The rows are grouped in 3 different ways at once. Each group adds its own fixed numbers to the row, and there is some noise. The rows also spread widely along 9 directions, which tell nothing about the answers.
Some rows, each with its group in each grouping after it:
71 -136 -107 -90 18 -122 -92 208 199 11 -104 -23 59 -40 -101 166 94 162 -54 -95 82 -71 -131 283 -64 30 123 30 83 -75 | mude C (1)
46 -11 -82 22 18 -98 -162 -35 -80 -8 36 41 -55 129 -112 -237 109 -186 47 142 -79 -10 158 -40 -123 -45 49 -136 59 -114 | guk P (1)
-121 -129 220 134 11 66 2 52 39 -6 146 -91 -60 -36 -133 15 73 -84 16 -30 165 -22 -161 -2 -7 -139 -131 10 -94 -42 | mude Y (0)
173 -108 105 95 -105 -9 26 106 -12 -88 106 -35 -52 62 -157 27 187 -101 -30 -97 205 -244 -26 90 6 -100 75 120 -121 -145 | guk Y (3)
-157 -236 386 -66 -156 -168 -28 80 -204 -224 -71 -31 -28 94 -79 -284 -105 -395 -5 -37 -47 -182 407 -120 159 56 -230 -141 -259 -231 | lep P (4)
-272 72 -205 -125 176 113 -8 -80 20 -11 83 185 105 -30 148 -4 -96 -62 -52 -20 -101 132 -60 -145 -24 -68 86 80 171 37 | koluf C (4)
-101 -179 297 -91 -95 -39 85 96 -185 -205 78 42 105 -42 -46 -37 -107 -336 -144 -164 73 -272 249 -56 236 -123 -111 73 -85 -165 | koluf Y (3)
203 91 -58 60 -169 55 277 -117 -135 20 41 91 -9 -4 63 35 57 -56 46 36 -82 -66 -36 -101 -104 -6 169 -4 -41 52 | lep C (2)
-136 -99 257 305 77 76 -11 113 -6 -17 228 -58 -169 83 -80 -21 166 -345 81 -33 318 -223 -52 39 -55 -220 17 -48 55 -115 | koluf C (0)
-21 -76 91 13 -168 -139 77 -24 -215 2 -182 81 140 -19 175 -143 -83 -136 92 130 -318 70 214 -8 -95 -104 36 -385 60 51 | lep Y (2)
533 -238 295 -83 -524 -189 372 114 -274 113 -82 -203 77 -287 -202 207 -76 -28 68 51 -71 -140 80 84 34 -4 357 -71 -186 -13 | koluf C (3)
54 -216 -176 -194 -63 -210 -64 67 -17 -188 -144 -49 175 -1 -157 -63 -58 213 -13 26 -215 215 59 17 -73 119 151 47 -412 42 | mude C (4)
-24 -51 332 -87 -112 8 33 -27 -4 45 19 -51 -189 -10 -121 -88 -13 56 94 -103 93 -46 19 -106 63 207 -275 -43 -204 -55 | mude P (2)
27 65 26 -90 -52 -42 -6 -63 -47 48 -25 116 -21 21 150 -128 49 -89 55 -15 -77 -96 125 1 -9 21 -22 -44 109 -86 | lep Y (3)
-194 -253 -42 -116 75 -143 -271 176 144 -22 30 -33 34 -26 -231 -30 4 37 16 39 14 143 -17 58 -25 -37 118 57 53 -80 | koluf C (4)
11 -60 21 110 46 -61 -161 154 107 52 11 17 -103 89 -9 19 290 -56 78 -104 205 -161 13 248 -113 -105 120 -74 145 -115 | koluf Y (3)
238 -77 -131 -81 -141 -41 310 159 32 -55 -25 -55 109 -59 22 335 91 -155 -230 -138 87 -311 -70 122 114 16 132 91 161 -77 | mude P (0)
131 38 -137 -119 -11 -33 -30 -20 69 -1 196 63 -108 22 -203 -43 63 25 -18 -14 43 -57 -26 -121 61 116 82 288 -104 -33 | koluf C (0)
15 -204 158 148 14 -101 -203 101 -9 -80 158 -82 -185 189 -293 -239 265 -254 73 23 221 -157 130 26 -91 -62 -6 -14 -93 -227 | guk P (3)
-120 -85 226 -149 -10 71 -87 51 292 87 108 -80 28 -217 -237 318 -109 340 -68 -155 180 274 -482 73 -11 -3 -60 100 -54 50 | koluf P (1)
244 158 -232 78 -36 -11 87 -88 -158 74 48 106 -48 43 42 -78 142 -211 67 133 -100 -122 134 -12 -159 -108 305 -88 154 -28 | koluf C (1)
-319 -73 35 -18 110 3 -141 2 78 65 -43 35 41 -45 111 -25 -84 72 115 -1 -58 216 -112 47 -133 -73 26 -173 87 53 | koluf C (4)
98 56 -45 -14 -42 38 19 -6 -35 63 107 79 -160 37 -121 -130 161 -104 33 1 52 -169 89 -112 33 61 -42 99 45 -116 | mude Y (2)
-367 -144 77 133 210 -36 -241 25 78 -141 68 -10 -9 184 9 -178 57 -131 35 16 46 118 -45 33 -167 -127 -172 -210 -25 -16 | guk P (0)

New rows, each followed by its group in each grouping:
-27 -71 241 -38 -120 69 136 -8 -18 -24 -13 -7 119 -111 105 157 -89 107 -30 -151 49 -15 -191 73 -12 -69 -72 -31 -126 27 | guk Y (3)
96 -338 311 -162 -286 -332 -13 234 -92 46 -162 -204 51 -158 -200 0 -131 -131 26 79 -129 -47 227 116 114 36 42 -271 11 -74 | koluf P (0)
-5 41 -2 202 49 196 187 -132 -95 16 170 6 58 -74 -21 60 56 -109 21 100 71 109 -250 -96 -205 -249 155 -30 -27 55 | mude C (1)
-37 -224 148 -105 -173 -135 274 211 -116 -164 -161 -30 299 -123 198 303 -176 -328 -225 -132 -74 -245 121 163 160 -138 53 -225 218 -17 | koluf P (0)
60 -30 44 -166 -160 -48 2 11 42 -7 -30 37 -8 -35 -39 -22 -36 56 -21 -66 -75 -12 9 -45 84 102 -28 113 -118 -85 | lep Y (4)
340 156 -141 -179 -175 71 216 -2 142 200 176 55 -187 -82 -56 199 131 -92 -138 -87 130 -302 -152 -84 188 198 71 346 301 -146 | lep P (0)
-16 181 -149 -216 9 91 77 -71 250 487 -88 101 4 -231 361 250 11 240 56 -24 -71 132 -371 169 -107 91 104 -118 745 53 | lep P (3)
130 -187 471 -298 -427 -123 211 48 -114 213 -62 -86 -33 -310 -140 43 -281 -69 15 14 -140 -76 82 -136 266 206 -151 -81 106 -102 | lep P (2)
27 103 155 45 -93 81 127 -103 -96 11 92 65 -152 54 11 -40 52 -96 77 -59 58 -54 33 -146 -28 52 -65 -102 -108 9 | koluf P (2)
44 75 -71 -344 -69 -49 -66 -55 54 57 64 75 -138 -20 -132 -110 -38 29 -29 -60 -69 6 111 -193 159 286 -68 207 -43 -115 | koluf P (4)
53 -76 -139 -56 -59 -25 46 14 -10 -193 83 79 183 -7 -181 115 -6 108 -126 -30 -69 166 -98 -77 -12 -111 157 125 -225 93 | koluf Y (2)
98 65 69 -198 -155 -122 -33 -46 -46 262 -107 89 -77 -88 158 -172 -13 -7 139 62 -186 -72 191 35 10 123 -28 -140 263 -87 | lep Y (3)
-88 -31 186 -90 33 18 -56 14 47 221 71 2 -209 -66 -5 -137 61 -23 134 -70 171 -174 11 9 23 150 -158 53 158 -144 | mude C (3)
280 63 279 -10 -254 57 265 -19 -198 -141 128 39 -127 10 -91 58 -25 -242 -68 -195 176 -450 172 -113 186 66 -32 173 -343 -137 | koluf C (1)
-67 -322 -28 -172 -37 -230 -115 328 16 -89 0 41 83 -42 -246 20 -28 -235 -148 -28 20 -246 233 85 207 -29 96 78 329 -192 | koluf C (2)
76 -72 -4 -86 -104 -37 -2 23 4 291 60 -21 -69 -194 -193 -72 34 50 104 181 -94 125 -57 -80 -22 -17 73 -37 256 -40 | mude Y (2)
114 -136 -3 -112 -67 -46 88 15 -12 -1 30 -47 77 -99 -113 49 -1 110 -1 -30 18 12 -77 13 -35 49 98 139 -158 -2 | mude C (3)
90 -186 100 -223 -151 -153 -40 3 -48 112 -22 -89 87 -199 -208 -96 -77 159 60 106 -153 200 17 -35 15 47 17 23 -130 -8 | mude Y (3)
-85 76 -5 -237 -56 51 105 -80 -98 39 28 114 5 -61 113 -33 -140 -199 -83 -48 -113 -64 139 -214 160 89 -58 41 151 -71 | koluf P (4)
189 -31 45 -132 -232 -41 200 58 52 -28 -18 5 84 -95 31 227 -47 59 -128 -123 -37 -109 -123 58 106 49 21 106 -75 -3 | lep Y (0)
-244 -38 -76 -36 190 -51 -62 -59 -71 -392 11 96 75 284 65 -231 13 -200 -114 -114 -44 -31 227 -130 12 57 -246 3 -375 -14 | mude P (0)
-197 126 170 -38 -33 85 88 -123 3 169 -82 120 -45 -36 297 -6 -101 24 111 -44 -87 87 -84 -31 -69 69 -185 -282 246 62 | lep P (2)
-25 -138 -16 -298 -156 -303 -152 84 86 28 -312 75 182 -72 98 -26 -166 346 43 -29 -347 222 97 172 -19 172 -51 -248 -5 91 | lep Y (2)
-164 99 -245 108 172 95 -28 -45 19 -28 77 117 12 128 125 5 165 -227 -18 32 7 61 -38 -41 -158 -172 175 -86 228 -22 | koluf P (4)
212 204 -315 -109 -8 -12 12 -177 -37 -71 119 183 -110 176 -107 -135 153 49 -13 10 -100 52 111 -227 -52 174 93 141 -181 37 | koluf P (2)
96 86 -455 -89 135 -69 -222 -94 -32 79 145 144 -50 71 -211 -331 194 -164 -9 290 -181 75 186 -176 -81 -63 185 118 215 -136 | mude Y (1)
-98 11 -145 -79 77 -120 -91 -55 45 -89 -81 69 103 89 104 -38 -17 102 12 14 -189 251 11 23 -151 23 26 -204 -106 142 | koluf P (0)
-70 54 77 302 121 136 22 -69 -8 -29 159 3 -73 138 51 40 276 -170 97 -54 240 19 -179 43 -249 -239 128 -136 -14 18 | koluf P (3)
-305 82 160 34 212 172 -234 -46 122 203 243 78 -263 -15 -109 -240 96 -130 94 9 208 -24 -85 -119 15 -60 -263 57 244 -189 | mude Y (1)
-151 -9 104 2 -6 -20 -96 102 48 -57 -74 142 -103 160 164 -107 54 -66 23 -195 59 -282 148 123 30 66 -223 -145 81 -103 | guk Y (2)
-91 87 -151 1 26 -83 -35 -177 -126 -200 -109 222 128 173 199 -245 -13 41 55 49 -321 209 177 -101 -165 -17 -34 -207 -246 115 | lep Y (2)
91 1 -79 57 -4 -34 -131 144 286 234 45 -36 -112 -65 -56 226 223 206 74 -29 140 30 -313 251 -119 -53 181 -19 255 2 | koluf Y (0)
8 361 -266 -58 5 176 182 -333 -161 187 -21 227 -78 45 458 -170 -40 -8 156 68 -273 40 17 -181 -176 107 59 -136 121 101 | guk C (4)
241 -161 136 36 -255 -109 313 125 -225 -97 -106 -58 179 -89 89 200 -3 -198 -38 -87 7 -267 127 166 -21 -137 281 -131 -56 -8 | koluf C (3)
-14 -356 -304 -73 77 -289 -387 244 130 -225 24 -19 267 42 -431 -53 90 27 -179 159 -101 184 8 165 -103 -250 260 63 35 -102 | guk Y (1)
-135 23 177 -38 -38 109 131 -103 -84 57 104 84 66 -152 83 -9 -190 -193 -24 46 -56 -10 -66 -143 21 -114 -56 -21 173 -38 | lep C (1)
79 155 -258 64 1 -60 69 -91 -14 163 -118 121 17 45 357 -31 98 -35 127 101 -204 -8 1 114 -228 3 188 -260 285 90 | lep C (0)
223 93 -80 -56 -154 37 255 -34 -174 -14 -31 96 69 -54 112 61 27 -222 -111 -13 -68 -265 129 -17 61 -75 81 -22 79 -83 | mude Y (1)
-90 51 270 354 96 74 -199 -60 -24 4 93 -32 -291 211 -78 -289 284 -99 258 -10 237 -34 28 52 -257 -139 -153 -227 -311 -103 | mude Y (1)
75 -70 103 -80 -108 -59 16 46 92 -120 -56 12 87 18 22 116 46 179 -48 -208 60 -47 -102 162 4 43 -22 87 -250 -21 | lep Y (3)
-110 98 -326 -191 145 -23 -25 -25 92 -204 -45 250 219 98 177 60 -11 -120 -272 -92 -123 -41 35 2 38 -12 20 71 238 -59 | lep P (1)
-108 260 -80 -119 53 123 48 -256 -38 192 68 237 -45 -7 338 -185 -9 -38 87 8 -157 40 3 -141 -52 48 -104 -19 231 14 | lep Y (3)
25 330 -297 20 104 202 102 -236 126 440 19 135 -165 -46 258 45 160 205 185 109 -79 234 -314 -46 -280 80 98 -170 450 155 | mude P (2)
-77 -212 -242 -58 202 -205 -339 279 116 -57 143 90 -83 152 -245 -190 267 -349 -82 17 178 -327 292 111 83 -60 196 204 443 -310 | koluf C (3)
251 -175 133 45 -201 -62 120 203 29 -23 50 -98 58 -115 -193 292 148 -34 -87 -133 208 -184 -121 197 20 -152 229 102 -39 -87 | koluf Y (3)
-10 19 47 98 11 28 -9 -113 -140 4 113 46 11 -17 -95 -119 -16 -88 103 147 -66 155 -2 -124 -169 -159 141 -104 -140 43 | koluf C (1)
240 49 104 142 -206 137 300 -8 -116 115 119 19 -132 -27 13 110 87 -157 28 -39 135 -331 -88 -24 -17 -20 109 23 114 -64 | guk C (2)
-147 168 -6 198 123 145 87 -76 -109 -332 45 254 64 262 303 -52 100 -355 -127 -196 87 -290 117 -14 -32 -213 -129 -59 -100 -95 | lep Y (1)
-435 -161 158 -183 129 -154 -255 16 134 -242 -137 99 146 98 154 -166 -236 218 8 -169 -140 195 23 62 -15 157 -343 -117 -317 82 | lep C (0)
-191 -6 -36 112 92 37 94 195 230 -181 -252 117 191 113 444 460 48 253 -77 -456 188 -147 -270 471 -171 -47 40 -245 57 162 | koluf C (2)
83 -7 22 -13 -90 14 -81 22 43 33 96 0 -171 50 -146 -91 112 -9 40 -43 86 -115 -10 -33 11 48 -3 127 -126 -154 | guk Y (4)
53 83 -178 15 60 6 9 -168 -212 30 93 99 -14 44 -28 -306 49 -232 81 240 -186 36 193 -212 -120 -57 128 -37 22 -48 | mude C (1)
